The rows are grouped in 4 ways, from coarse to fine. Each group lies inside one group of the grouping before and may be the whole of it. The rows also spread widely along 15 directions, which tell nothing about the answers.
Known rows, each followed by its group in each grouping:
[ -7  12  37  40  -9 -43 -40  43 -27  -3 -21  28   7  22   1  42 -15 -19
  -8 -25   1  31 -14 -55 -18 -28  -9  -7   5   2 -21  26  20  -3  41  -8
   1 -19  -3 -12  36 -45]
k399 k610 bev mig
[ 10  -9  -6  -5   4   8  18  19  18   3   8   4 -20  44   3 -16  -6  -3
  16 -20  17 -11 -23 -10 -55   4   1  24   4  29   9  39   0  -1   1   8
  12 -28   7 -12   3 -14]
k966 k385 Zugak pev
[ -3   6  10  -2   2 -24   3  25  -8  11  45 -23  -3  20   1  17   9  -6
 -12 -26 -10 -29 -28   5 -53  -2 -10 -15  40 -21  21  18 -10  -9 -23 -20
   9 -15  17  29  16 -21]
k966 k75 Zazu des
[-26  -6  -5 -18   8   3   2  -7 -10   1  21  12 -12  -3  -4  -6  21  -6
   3  20 -38 -17  -1  15  -3  -4   9 -31   8  -5 -14 -36   3   1  -9 -13
 -10   7  12  -1 -15  -4]
k966 k759 Lole sil
[ -4  23 -12  19  39 -19 -12  -3 -29  33  10 -12 -25 -11 -14   4 -20  43
  -1  -2 -16  -7 -20  16  -2  -8 -10  -8  30 -28 -11   4   3  26  14  17
  10  12  -3 -26   0   8]
k966 k759 vake vop
[  1 -10  18  -7 -25 -12 -10  10  -1 -36   4 -14   9  -9  -7   4  -4   7
  -8 -22  -2  -5 -20 -12   1   5 -11 -35   7 -19   6 -23   5 -11 -14  -7
   0  16  20  -1 -13  -4]
k966 k75 Zazu nugov
[ -5  -2 -16   2  18   4 -13 -12  -6 -10 -28  11 -19 -17 -39 -21 -19  18
   7  -2   0  13 -19  23  11 -13  -7 -34  -2 -27  -6   9 -13   2  -3  32
 -10  20  20 -25 -14   6]
k399 k866 rimi rekep
[ -1  -3  -5   8  -7  -9  -4   1  15 -15   7  -7  -4  17 -11  -7 -25  19
   4   8  14 -22 -21 -20 -18  21  -7  -6  12  11  -5   9  13  13  -2   9
   8   1   2 -18 -50  14]
k399 k481 Sot Vobi
[ -4 -14  -3 -29   6  -3  -9  16 -49   9   8  23  -4  17 -17  21  -2  -9
 -23  27  -5   0   9   2   6   2   3 -18   6  12 -20 -26  -5 -13  10 -12
   1   4  -4 -11   8  -4]
k966 k75 vil tizin
[-14  -6   2  11  17  25  -6 -18  22  17   0 -26   5  11 -24   2   3  15
   5   4  17 -45 -31 -27 -38  15 -21   1  31   7  -5  13  14  16 -27  21
   6  15   7   7 -19  -9]
k966 k385 tosig Rivi
[ -7  10 -16  14  40  -5 -26  -2 -12  31   8 -15   7   0 -42   3 -27  17
 -22  28   5 -30 -32  -1 -33   2 -10 -18  22  -1  -9  37   4  24 -21  47
   1  15   1   3  -2  -1]
k399 k866 rimi non
[-50   4  23  37 -17 -27   7  -3   6 -28   5  17 -18 -22  18  -5  42  -6
  31 -37 -33 -12 -11  -7  14 -24   4 -46  23 -52  -9 -42  -7  -7  -3 -34
 -22  -4  21  -3 -28 -29]
k966 k120 bis koz
[-29   3 -28  31  29   3  19   1  -2  21   8  21 -31   0  -7 -28  12   8
  25  -4   1 -28 -23  19  -9 -21  23 -13  11   6 -21  23 -16  16 -23  33
 -12 -14  -3 -23 -18 -19]
k966 k759 teb kinob
[  1  -4  15   4 -14 -17  -6   2  -8 -14  -6  -1  -4  51  -8  24   9   3
  -7   1  34 -11 -14 -29 -20   9 -16   8  21   4  22  15  -9   8   4 -13
  -3 -16  -5 -13 -31  -8]
k966 k385 Gufoz Zirep
[-31   8  21  15  43 -10 -45 -45 -18  12 -41   3  13  11 -42  20  30 -25
 -21  28   8  -7 -14  -5 -20  12 -23 -18  13  -9  20  -1 -11  36  -5  19
 -48  -8  21   3   9 -26]
k966 k759 teb dok
[-22 -16   6   9 -40  -1  17   6   6 -42   5  11  -8 -13  25 -15  34  -5
  23 -42  -5 -12  -5  -8  27   0   9 -32  -3  -1  -8 -56  -5 -26 -21 -31
 -13   1  32 -10 -25 -18]
k966 k75 ligu Leg
[-11 -21  13   9 -22  25 -20  10 -24 -15 -58  39  -9  -1 -33  21  25 -12
   7 -28  20  43 -12 -10  41 -58  -6 -38 -19 -16 -29   8 -16 -29 -14  17
  -8  21   6 -14  24 -38]
k966 k759 vake nes
[ -3   7  11  15  -8  -7 -27  -3  21  -4   0 -15  22  20  -4  11   9 -26
  -5 -12  -5  -9 -21 -12 -19  14  -6 -26  -6  28   5  -4  11   6 -22  -5
  -4 -15  44  12   6 -29]
k966 k385 Gufoz mel
[ 19  11  -2 -17  -7 -36  -7  10 -25  -3  16 -17  -6  46  19  26  15   1
  -3  -2  -4   1  -6   6 -31   7 -24  19  11  21  36  -7  -6  -4   1 -38
   1 -19  18  -3 -10   0]
k399 k866 Nim Dop
[-14 -16 -37 -20  15  24  15 -22 -17   6 -13  11 -31 -11 -19 -17  21  14
  27   9  -8 -11  -5  48  19 -11  -3 -23   1   2 -15 -28 -24 -18 -30   3
 -10  24  19 -15 -30  10]
k399 k707 bozuk vur
[ -4   5 -10  46 -10 -17  -9   2 -42  -7 -27  16 -14 -22  -9 -15  -3  20
 -12 -48  53  -1 -15  -2  61   2   5 -18  -2  -5   3  -7 -40  -4 -18  28
 -31   6  25 -27   5 -13]
k399 k866 rimi rekep
[  7 -15 -13 -20  -9   0   6  22 -62   9  16   3   6  19  -7  16  31   4
 -32   0  36 -24 -15   3   2 -26   4   1   1  25   8  11 -33 -16 -53  29
 -20  12 -18   4  20 -20]
k966 k385 Gufoz mel
[-26  -9  28 -11  25  17 -28  -8 -10  15 -12   3  13 -12 -25  15   9  -6
 -15  15 -22  -9 -12 -32 -29  -2 -23 -14  19 -17 -20 -25  29   6   9   7
  -9  26   6  14  31 -19]
k966 k75 Zazu nugov
[ -7  -4 -24  12  19  42  -9 -16  21  24 -36  24 -33  42 -43  -7  -7  19
  22  20  29  11 -23 -12 -13 -25 -17  14   1   7 -18  53   0  20   3  39
  11   7  -8 -30 -23   0]
k399 k866 rimi non
[ -1  13 -19  23  34  11  13 -22 -10  34  -2 -39 -39 -29   0 -14   5  55
  32 -54   4 -26 -27  32   4   8 -29  12  40 -22   4 -19 -11   3 -19  -2
  10  20  34 -16  -1   5]
k966 k759 teb dok
[-29  -7 -14  33   2   1   8  12  22 -23 -10  36 -21 -25 -15 -43 -19   3
  28 -15 -11  -2 -22  -3   9 -24  27 -45  -8 -16 -36  14   0  -1  -2  35
 -10   2  12 -29 -26 -13]
k399 k866 rimi rekep
[ -2   8   1  22 -29  -3 -10  38  -5  18  35   1  12  24  24  20   2   3
  -8  -9  -6 -16 -14 -43   4 -15  12  -4  -6  45 -37  -5  31   4 -15  -1
  22   1  -2  -1  11 -28]
k966 k385 Gufoz mel
[-18 -13  19  32 -49 -12 -16 -20  12 -66 -48  -6   7  -1 -24  16  38  -7
  15 -43  43   2 -28 -12  31 -16 -26 -52   7 -38  30  -3 -37 -22 -51  -9
 -31  12  39   3 -50 -22]
k399 k866 rimi non
[ 11  -6   4 -12 -22 -11 -11   3  -5 -25  -9  -9  -6  31 -19  20   7  -7
  -4 -22  14  11 -15  17  -2   3 -17 -31   7 -12  23   1 -23 -20 -16 -24
   6  -9  32  -3 -16  -7]
k966 k75 ligu Leg
[-22   5   0 -14  41 -23 -19  -5  -4  -7  -5   6   8   6  -6  10  14 -24
  19  42 -59   2 -13  12 -58 -28  -2 -24  -2   8 -11  -3  25  14  11  13
 -15  -9  -2 -12  -8 -21]
k966 k385 tosig Rivi
[ -1 -10  -1   2  -2   9   5   0 -12  -2 -16   0 -12  19   2   4  23   7
  12 -22  26  -8 -16 -11 -13  -5 -17  17   8  17   6  -4  -7  -9 -14   0
  -6  -2   6 -15  -1 -17]
k966 k75 ligu Leg
[ -3  13  26  24 -35 -40 -27  35  -4 -16  25  -3  16  24  18  33 -14   3
 -12 -10 -12  -2 -15 -53 -10  -4  -7 -15  10   9 -13  -2  33   6  13 -24
  15  -3   0  -3 -10 -16]
k399 k610 bev mig
[-22  14  14  31  21  -9   3 -14  11  11   1   7 -24  -8  24 -32  17   1
  17 -40 -16 -10 -10  -9 -13  22   1  12  10  -2   8 -30   7  22  24 -12
 -25 -23  39 -15  21 -20]
k966 k759 teb dok
[-25  34 -26  35  56 -25  -9 -26 -23  40  -2  -2 -47   5 -13  11   7  29
  31   7 -28  -4 -14  48   1 -20 -12 -16  39 -35  -8   2 -15  31  15  -5
   0 -10   8 -32 -29   0]
k966 k759 Lole sil
[ 15   9 -20  -1  -4  -1 -20 -23  -4  -7 -13 -30   2  29 -15  15  30   7
   1  -3  18   2 -29  33   4 -15 -22 -16  -9  18  34  14 -22  11 -56  17
 -10   4  24  -8 -23  -5]
k966 k759 vake nes
[-17   2   1   6   2  -1  18 -17  32 -40 -25  19 -46   3  15 -38  36   8
  55 -41 -30  33 -19  20 -15 -38  -9 -10  -9 -42  20 -10  -4   3  21  -4
 -20 -11  24 -39 -17 -11]
k966 k75 ligu Leg
[-28  10  -2  22  18   1 -19 -45  19  -1 -40   6 -24  30 -24  11  36 -13
  34   1   0   9 -12  16 -13  -7 -33 -14  21 -25  21   3 -20  11  -1 -23
 -20 -14  40  -6 -33 -12]
k399 k866 rimi rekep
[-34 -10   9  45   8  19 -15 -15   5  -2 -48  12  -5 -22 -25  -2   7  14
  24 -17  27 -14 -23 -43  10 -12 -20  -7  18 -11 -29  -1   8   2  -9  25
 -15  25   8 -15 -15 -23]
k399 k866 rimi rekep
[ -3   4 -11  -6  -5   3 -12  33   0  29  44  12   0  19   4   5 -21  -6
 -10  16 -36  -9  -5 -14 -17  -1  13 -16  -2  32 -40  -5  30  -3   4 -11
  29   0  14   8  15  -9]
k399 k866 rimi non
[ 19  13  -4  29  -9 -20 -20  23  -3   2  -9   4  -3  51 -15  17 -26   0
 -10 -13  37  11 -26 -15  -7  -5   3  -5  -7  27   2  54  -7  14   0  22
  13 -28   4 -25  -5 -20]
k966 k385 Gufoz mel

New rows. What belongs after each?
[  3  -6  11  -4 -29 -22  16  65  29 -27  49 -11  -5  32  18  14 -15  11
  24 -18 -35 -11 -38 -31 -74 -46   2 -14  21 -12 -19  46  39 -14  -4  -7
  47  -6 -27  -2 -22 -18]
k966 k75 ligu Leg
[-26 -22  -4   4  16  15  -9   2 -20   3 -22   4   8 -26 -26  16   6  -9
  17   2  -3 -23 -12  -1  -2 -10  -4 -36  14  12 -44 -23   4 -28 -28   7
   1  22  13   2  -6 -26]
k966 k385 Zugak pev
[-25 -25  23 -38   8  32  -5 -18  19  -7  -2   2  -5  -1 -30   2  11 -12
   5  14 -35  -9  -3 -10 -31  13 -22 -30  25 -33 -12 -40  19 -14  10 -31
   6  23  26  15  -5  -1]
k966 k75 vil tizin
[  7 -13  -2 -22 -20 -10   4  36 -43   1  20  31  -7  53  11  18  12  -5
 -21  21  16   0   1 -22  -6 -16  15  16  -9  41  -7  10  -4  -2   1  -2
  -1 -15 -32 -20   0 -11]
k966 k759 vake nes
[ 12  15  -3  11  12 -32 -17  24 -61  27  22  -7   9  16  11  18   8   4
 -40 -12  20 -13 -16  -7  -8  -2  -1  14   5  31  14   3 -12  11 -16  23
 -16  -9  -2  -4  46 -24]
k966 k75 vil tizin
[  7  15   4  15  -7 -46  -3  28 -25 -11   6   5 -11  29  43  11  25  -5
  16 -35  -7  15 -17  -9 -33 -32 -10  27  -5  26  23  11   1  -2   7 -11
 -16 -28   1 -19  18 -29]
k399 k610 bev mig
[-14 -18  27  -6 -23 -20   2  39 -19 -23  32  -6  25 -19  16  10  24 -27
 -15 -35 -20 -27 -19 -23 -29 -10   6 -34  13  -1  -4 -27   5 -35 -34 -14
 -12   5  19  32  32 -41]
k966 k75 vil tizin
[ -7  17  -1   9  14 -10 -21 -30   2   0 -13 -10 -19  20 -18   7  12  13
   5   3  -8   8 -18  18   0  -4 -21 -17  11 -22  21   0  -7  28   1  -1
 -10  -1  20 -18 -24   2]
k966 k759 Lole sil
[-17   4  -6  39 -22 -29  20   7  -5 -38  -8  26 -35  -1  11 -33  32   6
  20 -58  20   7 -24  15  18 -35  12 -24  -1 -38  30  17 -49  -7 -19  12
 -40 -18  20 -22 -15 -21]
k399 k866 rimi non
[ -6  14   1  36 -51 -16  -8   9 -41 -11   1  13 -32   0  10  21  12  59
   0 -40  18  22  -5 -16  88 -39 -13 -22  12 -46 -13 -28 -14  -1   4 -17
   6  38  -7 -36 -25   8]
k399 k610 bev mig
[ -8  20  -8  20  23 -50  -7  13 -33  10  15  -4  -6  -7  25   4   3  -1
   8 -10 -26 -13  -7  10 -18   6   1  -1  14  17   1 -25   1   1   9 -17
 -14 -20  22 -12   2 -14]
k399 k866 Nim Dop
[  3 -10  13 -13 -22 -16   1   6 -17 -26  17 -15   5   8  -3   8   2  20
 -18  -5  10 -23 -13 -17  -2  13  -9 -17  19 -14  14 -21  -4  -2 -11 -10
  -2  15   1  -5 -28   7]
k966 k385 Gufoz Zirep
[-25   0  20  51 -17  -9 -10  23   5  10   5  18  -1  21   3  13  -3 -11
   0 -29  27 -25 -16 -56  -8  10   2  -3  25  14 -22  12   6  -1   2 -15
   2 -18  12   4   1 -35]
k399 k610 bev mig
[ 15  22  10   0   2 -41 -11  25  -1  -2  30 -19  -8  37  21  18 -17  15
   2 -10 -28   6 -19 -11 -49   1 -15   8  17  -1  12   7  28  15  32 -23
  24 -21   3 -18  -4  -2]
k966 k75 ligu Leg
[  7  -5  -4  -9  -8 -64  -1  33 -58 -42  19 -27  18 -29  26  31 -19  31
  11  13 -25 -26  -6  -2   3  -1  -1 -24  17  18 -22 -55  22 -20  -5 -18
  10  20 -21 -35 -60   8]
k966 k385 Gufoz Zirep
[-17  -7  16  31 -21 -15  -1  13  -7  -6  15   7   3   2  -9  -9 -13  -5
 -25 -29  40 -42 -14 -31  17  45  16 -25  20   3  -3 -13 -20  -1 -15  -8
 -10 -16  22   3 -15 -16]
k966 k120 bis koz
[-14   4   6  27 -13  21 -28  -7  16   9 -20 -11  -3   3 -21  37  -2  23
  26  -7 -13   6 -18 -22  23 -24 -25 -36  18 -16 -46 -14  29  -1  -5 -14
  37  33  14  -8 -27 -13]
k966 k385 Gufoz Zirep
[ 15  -3   6 -11   3 -30  12  25 -31 -15  21 -29  -5 -22  20  -6  -5  32
   2 -38  -9 -18 -25   1 -27  -3 -11   6  19  -7  14 -13   5 -11 -12   3
   1  14   1 -11   7  -3]
k966 k759 teb kinob
[ -8   4  25  19 -13 -32 -21  12  -9 -30 -16 -21 -10 -22 -24  34 -12  27
  18 -41 -16  13 -31  -2  -6 -34 -37 -50  41 -80  -5   8   1 -23   2 -18
  18  29  14   3 -22  -5]
k399 k481 Sot Vobi
[ -7  -7   2 -10 -37  -9   8  23  20 -29  29  22   1  42  22 -15  40 -38
  -2 -12 -13   1 -16  -8 -33 -24  16 -14 -24  22  23  15  -9  -9 -29  -5
 -23 -27  23  14   6 -29]
k399 k866 rimi non
[ 26  -7 -10  -7 -44  -5   3  22 -33 -26  -8  14 -18  36   9   8   5  32
  -5 -16  39  24 -10 -11  42 -25   0   9 -23  22   6   6 -12  -2  -9  11
   4   9 -20 -46 -23   6]
k966 k759 vake nes
[  4  14  -9  24  -1 -13  -6  17  -9  25  18 -10 -11  28  11  16  -1  18
   6 -17  11 -14 -23 -15 -22  -8 -14  18  19  22  -6  21   7   6  -8   0
  16  -7   3  -4  -1 -10]
k399 k481 Sot Vobi
[  6   6  10  12 -16 -11 -21  12   5  13  10 -19   6  47 -15  36  -1 -16
 -11 -19  20 -15 -21  -8 -19  17 -17 -16  22  14   9  19 -10  -7 -23 -30
  22 -22  31  20  -6 -23]
k966 k120 bis koz
[ 19  -5  10 -11 -29 -22  12  20  -8 -37   7   8 -23  43  11 -11  -3  34
  -6 -16  29   9 -19 -33 -21 -10 -14  31   3 -14  38  27  -6  10  18   7
  -7  -2 -21 -32 -24  14]
k399 k866 rimi non
[ 10   0  -5 -19   9  16 -19 -10 -36  23  -7 -19 -13  13 -39  27   9  30
 -23  -7  16   5 -19  19   5 -16 -36 -13  25 -34  12   5 -20  -4 -21   8
  10  32   9   3  17   3]
k966 k75 ligu Leg
[ 15   1  17 -23  -4 -13 -33  20 -29   9  -1 -10  12  31  -4  48  -2  -8
 -16   7 -15  14  -8 -16 -21  -7 -24   0   3  25  -6  -7  23  -6   7 -22
  19   4   6   4  23 -17]
k966 k759 Lole sil
[ 12 -10  15  11 -48 -22   8  35  -3 -52   0   6  -4   7  26  -5 -13  23
  12 -40  15   9 -17 -39  14 -10   5  -5 -13   9  -6 -10  15 -11   9   0
   9   4  -4 -36 -23  -7]
k966 k385 Zugak pev
[-12  20  -1  25   8 -59  -9  16   6 -22  26  -1   7  -3  38 -13 -13  -6
  17   6 -42 -15 -14 -11 -34  13  14 -10  -6  33  -7 -22  33  21  18  -4
 -13 -27  12 -24 -30  -7]
k399 k481 Sot Vobi
[-17 -58 -13 -55 -22  74  30   7 -21  -1  -2  49 -22  10 -26 -23  12   5
  -9  23  27 -18  16 -20  30   8  15  -2  -8  23 -45 -42  -6 -33 -11   2
   3  34 -14 -17 -11   9]
k966 k75 ligu Leg
[-17  -4   3  25 -16 -20 -30  25 -17 -13   5   7  22 -10 -39  23 -22  -8
 -25   8   7 -17 -23 -17  13 -14  10 -69  10 -14 -30  19  -5 -10 -33  20
   1  14   9  11 -17 -21]
k399 k866 rimi non
[ -8 -12  11   0  -4   3  -4  25   8  -4 -14  44  -8  43   2   0  -4 -37
  11   0  -2  17   0 -29 -28  -4  17   2 -17  40 -24  13  13  -6  33  -6
   2 -36   7 -20  15 -34]
k966 k385 tosig Rivi
[-38  -4 -13  27   0  17  -1  -4  14  18  21   6  -3   9 -21   7  21 -13
   8   8  -4 -41 -19   0   0  -7  10 -47  25   1 -31  -2  -6   0 -44   0
   3   1  16  14 -27 -24]
k966 k75 vil tizin
[ -9   6  37  33  -1 -19 -31  -9 -11 -13 -47   1   1  -6   6  17  16 -15
   7 -52  11  18 -11 -28   9  12 -24  -2   5   1   9 -31   4  -3  18 -22
 -22 -11  43  -9  28 -37]
k966 k759 Lole sil
[  5   6   5   8   0   5 -18  13  40   1   8  -8   2  37  -9   3 -26   8
   8  13 -13  -1 -31 -34 -44  -5  -6  -1  -3  23 -16  37  44  28   7  18
  29  -5  -3 -17 -17  -7]
k966 k759 vake nes
[-44   6 -12  28  30  -2  16 -31  -2  25  15   7 -37   7  -8 -15  24  16
  19   6   5 -49  -6   6 -13  22  -8   2  54 -29   5 -18 -23  15   1 -23
 -21  -9  16  -4 -40   4]
k399 k866 rimi non
[-13 -24  28   5 -33  32  -9   5  28 -16  -7  20  11  34 -30 -12   6 -19
 -30 -13  44 -14 -23 -57 -13  12   5 -17  -6   3   3  27  -3   5 -19  25
 -12  -1  14  15  13 -26]
k966 k385 Zugak pev
[ 26  14   0  10 -15 -20 -17  35 -15  11  21 -26   2  33   1  37 -32  35
  -7  -9   7  -2 -25 -26 -11 -11 -15   4  15  15 -15  23  24   6   2   1
  44   9 -12 -17  -8  -2]
k966 k385 Gufoz mel
[-21  -9  -2  10   9  29   4 -27  35   1  -7   6 -18 -12 -14 -40  -6   1
  17 -16  -5 -21  -9   0   7  43   5 -22   5   4 -15 -35   6  10   0  -7
  -5  -1  49 -13 -20  -1]
k966 k759 teb kinob
[-28 -26  31  16 -34   5  -2   9  20 -57 -35  11   1 -15  -3  12   2  19
  42 -13  -5   1 -17 -59   6 -28 -13 -28   9 -23 -41 -24  38 -15  10  -6
  11  32 -14 -29 -54 -13]
k966 k385 Zugak pev
[-20   4  13  37  -6  15 -18  -6  -7  31 -17   4 -10  32 -18  37  22  -2
   4 -25  32 -10 -13 -27   9  -6 -20  -5  33  -7 -14   7 -11  -2  -8 -18
   9  -3  18   8   9 -33]
k966 k385 tosig Rivi
[-23 -22  -8  -4  -2  19  20  13 -30   8 -10  57 -41  45 -22   0  23  -3
   1   7  35   2   0  -7   3 -29  12   3  11 -10 -15  23 -33  -8   9   7
 -11 -14 -27 -27  -8 -15]
k966 k75 ligu Leg
[  5   4  -7  16  -7   1 -18   6  17  -2 -20  10 -10  55 -24  16   0 -11
  11   2  20  16 -28  -2 -18 -26  -3 -14  -8  19   1  57  -6  12 -15  18
  10 -23   4 -19 -20 -21]
k966 k759 vake nes
[-26 -33  -3 -23  12  31  24  -2  -9   2  -4  19 -25  -4 -22 -14  20  -8
  14 -11   4 -25  -5  10 -18   5  -2 -16  26 -16 -14 -21 -20 -33 -13 -15
  -6   6  16   3  -3 -12]
k966 k75 ligu Leg
[-18  16  13  16  -4 -44   2   5   2 -23  24   6 -19   8  19 -13  11   9
   7 -17 -28  -4 -14  -7 -23  -6  -2 -13  19 -39  23  -8  -2  14  20 -19
 -19 -15  14 -11 -17  -3]
k399 k866 rimi non
[  7 -30 -16 -27  24  41  -5 -16   6  -5 -62   4 -11  -5 -30  -4   4 -24
  41 -15   5  17  -9  33 -13   5 -19 -11 -16  40 -15 -16  -6 -39 -17  -5
   5   1  47 -16   1 -17]
k966 k759 vake nes
[-21  20   0  41  18 -14   6 -22   5  24  10  -5 -24  32  15 -10  35  -2
   9 -32  21 -30 -17  -1 -24  21  -6  20  29   4  33   3 -25  25  -5 -11
 -26 -38  32  -1   4 -23]
k966 k385 Zugak pev
[ -4   5  -7  23 -31 -33   0  14  -7 -23   8  -1   2  43  34  22  36  -8
  22 -10  16 -15 -14 -19 -11 -15  -7  11   0  42  14   0  -5  -5 -28 -22
 -10 -23   5 -11 -40 -22]
k399 k866 rimi non
[ 13   8  21   0 -17 -53  -3  12 -44 -21  10 -41  -5  22  20  48  24  31
   2 -33  13 -13 -20  -6 -18  -5 -40  13  43 -22  41 -11 -12  -8 -11 -41
   1   0  -2  -5 -23  -4]
k966 k759 teb dok
[-16   3  -1  31 -24 -26  -8  13 -20 -28   5  14   1 -21   0 -12   9   9
 -11 -24   9  -6 -22  -7  31 -24  14 -44  -8 -14  -6  -3 -15   1 -29  30
 -28  11   7 -10 -12 -14]
k399 k481 Sot Vobi
[  3  12  22  18 -23 -62   1  -9 -32 -52   3 -21  -8   0  26   0  22  34
  -8 -35  22 -10 -16  -8  17  16 -15  -1  18 -33  57 -32 -22  17   0 -16
 -38  -4   7 -31 -41   9]
k966 k759 vake nes
[-22   5   7  39 -18 -24 -16  -1  19 -26  -4  13   3  34 -14   9   1 -11
   2  12  18 -14 -21 -24   2   3  13 -36   5   5  -3  22  -3  25 -12   6
 -11 -25   3 -21 -57 -16]
k966 k759 vake nes
[ 19  -1  -2 -17 -10   6  -9  13  35 -13  20 -15  13   2   3 -37 -17 -15
 -13 -24 -19  -4 -24  -2 -35  26   4 -16 -26  34  15  -1  18  -2 -19  13
   1  -4  56  13  26  -7]
k399 k866 Nim Dop
[ 18  -6  -6 -27  13  21  -9  23 -18  39  16  -5 -12  27 -35  18 -34  12
 -19   2   1  -3 -13   2 -24   3 -10  -6  20   2 -21  22   4 -13   6  -1
  40  10   7   4  26   0]
k966 k385 Gufoz mel
[  4   7  22  28   4 -18 -41   0  -2  -8 -35 -14  22 -14 -16  17 -10 -29
  -5 -49   4  13 -21  -4  -2  17 -13 -38  -3  10   2 -10  -1 -14  -6  -3
  -6 -12  64   8  38 -41]
k966 k385 tosig Rivi
[-12   2  -8  25  12 -19  13 -20 -32  -5 -14 -22 -38 -16 -25  11  -5  59
  23 -30  29 -25 -18  23  28   5 -26 -20  62 -65   7 -14 -37  -5  -3 -15
   5  21   5 -31 -60  19]
k966 k385 tosig Rivi
[-14  -6   4  -3  -3  15 -13 -12  -6   7 -11 -12  15  32  16  28  64 -15
  12   7   7 -15 -17 -25 -29 -23 -29  24  -3  47   9 -16  15   4 -42   1
 -18   5   2   8   5 -35]
k966 k75 Zazu des
[  4 -16   3  -2 -20   4   5  13 -13 -18 -22   3 -11  12   1  15  14   3
  23 -31  15   6 -12  -7   4 -17 -13  -5   4   9  -8 -10  -7 -29 -10 -16
   8   4  12 -15 -10 -20]
k966 k385 Gufoz Zirep
[  4 -17 -10 -12  -6  23  -1  22   3   4   5  16  -4  10 -37 -19 -24  -1
 -21  -2  16  -7 -22  -8 -11  -2  10 -25  -6   8 -15  33  -7 -11 -21  32
   8  10  12   3   9  -5]
k399 k866 Nim Dop
